The groups are shells around one centre, one inside the other: the same stretched ball of 6 dimensions in 9 sizes.
In the rows, 128 means zero.
Some rows, each with its group after it:
[ 89  46 103 158 187 107 180 137  93 104 134 134 137 135] => J_556
[114 140  79 128 112 130  81 133 130 154  98 148 151 126] => J_902
[127  67 120 123 151 103 163 113 140 133 166 144 141 145] => J_902
[111  50  99 172 196  81 212 111  76 106 114 139 134 143] => J_817
[ 97  98 112 108 109 141 111 144 142 124 155 143 152 127] => J_930
[168 124 113  87 104  93 148  72 114 182 169 139 143 165] => J_416
[ 81 105  97 155 125 149 114 168 138  98 128 125 144 102] => J_416
[121 177  94  96  59 153  77 128 114 164 154 111 146 125] => J_933
[120 129  98 127 104 132 103 134 151 137 130 140 148 121] => J_766
[105  98 110 141 120 134 124 148 164 108 140 141 146 112] => J_933
[ 96 107  89 146 131 132 107 149 138 119 103 148 149 116] => J_339
[108  72  92 161 169  99 151 128 130 114  92 164 147 131] => J_339
[127  97 100 139 142 101 162 108 102 133 128 138 140 141] => J_339
[173 153 131  62  51 122 123  82 149 181 213 123 144 152] => J_817
[ 99  54  92 180 197  96 178 133 103 105 102 144 137 130] => J_933
[ 76 158  92  96  56 182  35 173 151 130 127 141 163 105] => J_817
[156 172  91  86  64 118  75  95 146 184 113 163 158 143] => J_817
[117 102 108 112 117 119 139 117 117 135 146 142 148 140] => J_930
[137 145  97  81  85 130  67 113 155 185 140 155 156 144] => J_416
[ 94 115 100 131 115 145 112 151 125 122 145 122 144 117] => J_339
[143 103  83 161 161  83 147 102 127 146  82 161 142 139] => J_556
[ 86  37 114 166 179 110 187 145 125  78 132 146 142 123] => J_902
[ 68  91  87 168 147 144 115 174 126  92 102 135 146 102] => J_933
[119 156 100  78  63 148  68 126 136 165 147 142 157 134] => J_365
[ 94  71  85 166 177 104 156 134  98 110  87 153 144 131] => J_930
[106 104 111 112 104 134 114 137 151 121 140 153 154 126] => J_365
[137 164  86 122  81 128  78 121 155 156 102 151 153 121] => J_817
[147 156  75 116 106 106  91  97 118 182  87 159 152 144] => J_556
[133  54 110 162 176  75 201 103 130 107 112 165 142 141] => J_933
[152 150 106  83  74 124  83 104 165 180 152 151 153 142] => J_930
[117 151 100 117  74 140 107 130 124 131 134 129 149 119] => J_416
[117 128  91 124 119 125 122 121  95 151 138 121 140 135] => J_902
[121 121  96 114 114 126  95 127 146 154 129 149 150 133] => J_766
[161 166 123  58  47 137 101  94 136 191 219 108 142 149] => J_556
[142 134 129  56  65 140 105 107 145 175 221 120 146 149] => J_556
[105  92  91 157 157 113 151 131  99 122 118 130 138 129] => J_365
[131 128  91 150 119 109 136 116 126 130 101 144 144 124] => J_416
[111 129 113 103  77 147  99 139 154 127 155 139 153 120] => J_930
[123  82  89 156 169  91 153 114 118 134  96 158 143 139] => J_766
[ 94 140 101 108  84 163  85 154 124 137 165 110 145 117] => J_365
[150 137 104  83  88 113 100  95 143 179 143 157 154 152] => J_365
[147 139  97  93  99 112 109  95 120 181 142 144 148 152] => J_766
[119 141  82 126 104 126  84 129 141 148  91 159 155 125] => J_365
[137 196  92  89  39 150  63 119 130 172 142 123 151 124] => J_556
[115  67 102 156 169  92 183 115 103 113 116 148 141 139] => J_766
[134 123 113  95 101 129 117 114 134 165 186 121 141 142] => J_902
[110 134 103  88  81 152  60 143 169 155 150 149 157 126] => J_416
[ 78 151  95  94  67 177  58 164 120 137 151 120 154 114] => J_933
[158 116 112 103 109  99 131  91 155 164 147 157 148 149] => J_766
[ 96 112 110 106  97 148 104 146 136 125 157 134 152 124] => J_339
[157 168  97  79  72 126  78  97 137 200 158 133 147 148] => J_902
[116 110 113 101 100 131 118 125 139 137 158 143 151 135] => J_339
[ 76 142 115  95  53 186  77 172 138 111 182 108 152 103] => J_817
[151 105  97 143 145  85 161  92 121 149 117 149 139 145] => J_930

New rows, each followed by its group:
[137 110  99 132 134 102 149 104 113 149 136 135 139 142] => J_339
[134  71  98 148 173  81 172 101 118 137 111 159 142 149] => J_766
[135 127 118  82  84 133 107 114 147 163 186 131 147 142] => J_339
[130 136  72 126 124 108  89 111 122 169  75 167 154 141] => J_817
[135 131 114  85  81 134  87 120 172 162 164 149 153 136] => J_365
[127 162  94 113  75 141  87 128 135 154 137 126 147 121] => J_365
[120 139 128  57  56 160  90 128 141 162 224 110 148 138] => J_817
[110  30 104 170 204  80 195 119 124 103 106 166 142 141] => J_933
[115 152  90 136  93 139 109 134 111 135 127 116 141 116] => J_817
[110  89 111 144 131 120 152 134 139 107 140 138 143 121] => J_339
[159 154 101  77  73 117  72  96 172 189 133 169 159 147] => J_817
[ 93 144  98 100  76 162  75 151 127 139 149 125 152 119] => J_339
[ 89  45  92 195 197 100 166 151 143  81  77 166 145 114] => J_817
[122 139  95 116  91 129 101 124 134 142 118 148 152 127] => J_339
[152 108 109 114 120  92 152  89 130 153 136 156 146 150] => J_930
[116  77 101 166 163  99 174 124 119 108 115 142 139 127] => J_766
[158 136  80 116 125  86 118  80 110 186  91 165 149 158] => J_817
[ 98 160 110  93  48 178  70 158 144 134 181 107 149 108] => J_933
[131  79  92 141 172  84 164  99 100 149 114 152 141 154] => J_933
[190 131 112  93 106  78 152  57 131 192 157 150 142 167] => J_416
[136 119 102 113 108 111 122 108 140 148 124 158 152 139] => J_339
[146 104 102 132 134  94 143 101 144 148 122 157 145 142] => J_339
[ 95  84  84 183 167 108 156 141 108  97  77 148 143 117] => J_365
[152 122 111  91 104 105 135  88 120 173 164 140 145 156] => J_930
[104 100  81 160 151 115 117 139 134 124  82 158 148 121] => J_902
[ 96 107  95 120 120 138  95 146 138 134 125 148 152 126] => J_766
[129 119 109 115 102 119 136 114 128 136 146 139 147 134] => J_339
[144 135 123  55  66 135  91 105 158 179 197 141 153 151] => J_556
[ 77  32  93 188 202 100 172 152 127  74  72 174 149 120] => J_556
[ 86  83  88 178 160 118 154 149 108  90  91 141 142 113] => J_930
[104 142  88 123  95 146  76 147 143 139 114 142 152 115] => J_766
[102  81 101 141 143 115 137 135 137 111 110 162 152 128] => J_766
[114  80  73 191 193  82 166 119  98 118  55 160 140 131] => J_817
[102  79  93 161 164 106 167 128  94 111 111 137 139 131] => J_766
[141 100  89 170 161  82 173 101 110 132  96 145 136 135] => J_817
[ 88 100 100 149 123 141 116 160 149  98 118 143 149 106] => J_930
[163  70 123 116 150  76 173  83 161 153 156 166 144 159] => J_817
[103  70 107 151 159 111 172 131 108 108 138 133 139 131] => J_339
[ 92  96  96 131 136 133 119 145 116 126 131 136 146 127] => J_339
[114 161  95 112  67 151  80 139 140 139 130 132 152 114] => J_365
[116 125  76 153 136 109 129 120  95 137  82 144 144 129] => J_933
[145 100 111 128 132 101 156 103 136 146 156 135 138 142] => J_930
[118  87 133  93 107 132 142 126 148 131 206 127 144 138] => J_556
[168 180  97  63  60 124  67  86 141 216 158 140 151 155] => J_416
[108  60 108 141 163 104 165 125 123 116 134 151 144 139] => J_766
[137 134  89 122 113 109 121 104 111 160 115 144 146 141] => J_339
[153 124 111 104 105 101 154  86 109 160 161 132 141 152] => J_933
[110 137  82 116 109 137  72 136 133 159 110 147 152 128] => J_933
[ 94 120 122  93  72 169  78 162 181 121 183 132 154 111] => J_817
[147 172 109  55  51 144  70 104 134 200 192 120 148 148] => J_933
[111  45 118 165 173  96 194 128 142  88 133 152 140 127] => J_933
[ 79  88 114 142 125 148 151 159 109  90 168 107 139 112] => J_556
[118 155 111  87  57 158  76 137 154 150 172 124 151 121] => J_339
[143 119 108 105 104 112 113 107 162 156 139 159 152 140] => J_766
[165 125 112  96  97  98 122  86 165 170 141 165 152 150] => J_933
[100 126  91 139 115 144  93 153 143 130 127 129 145 112] => J_817
[102  76 113 127 141 124 148 135 125 120 161 132 142 133] => J_766
[148 121 106 123 117 106 139 102 136 155 149 135 140 140] => J_930
[118 178 109  66  32 173  47 139 152 167 185 117 153 122] => J_365
[110 110  85 144 137 113 130 125 104 131  96 148 147 131] => J_339
[121 152  90  95  79 141  59 130 155 164 119 157 159 129] => J_902
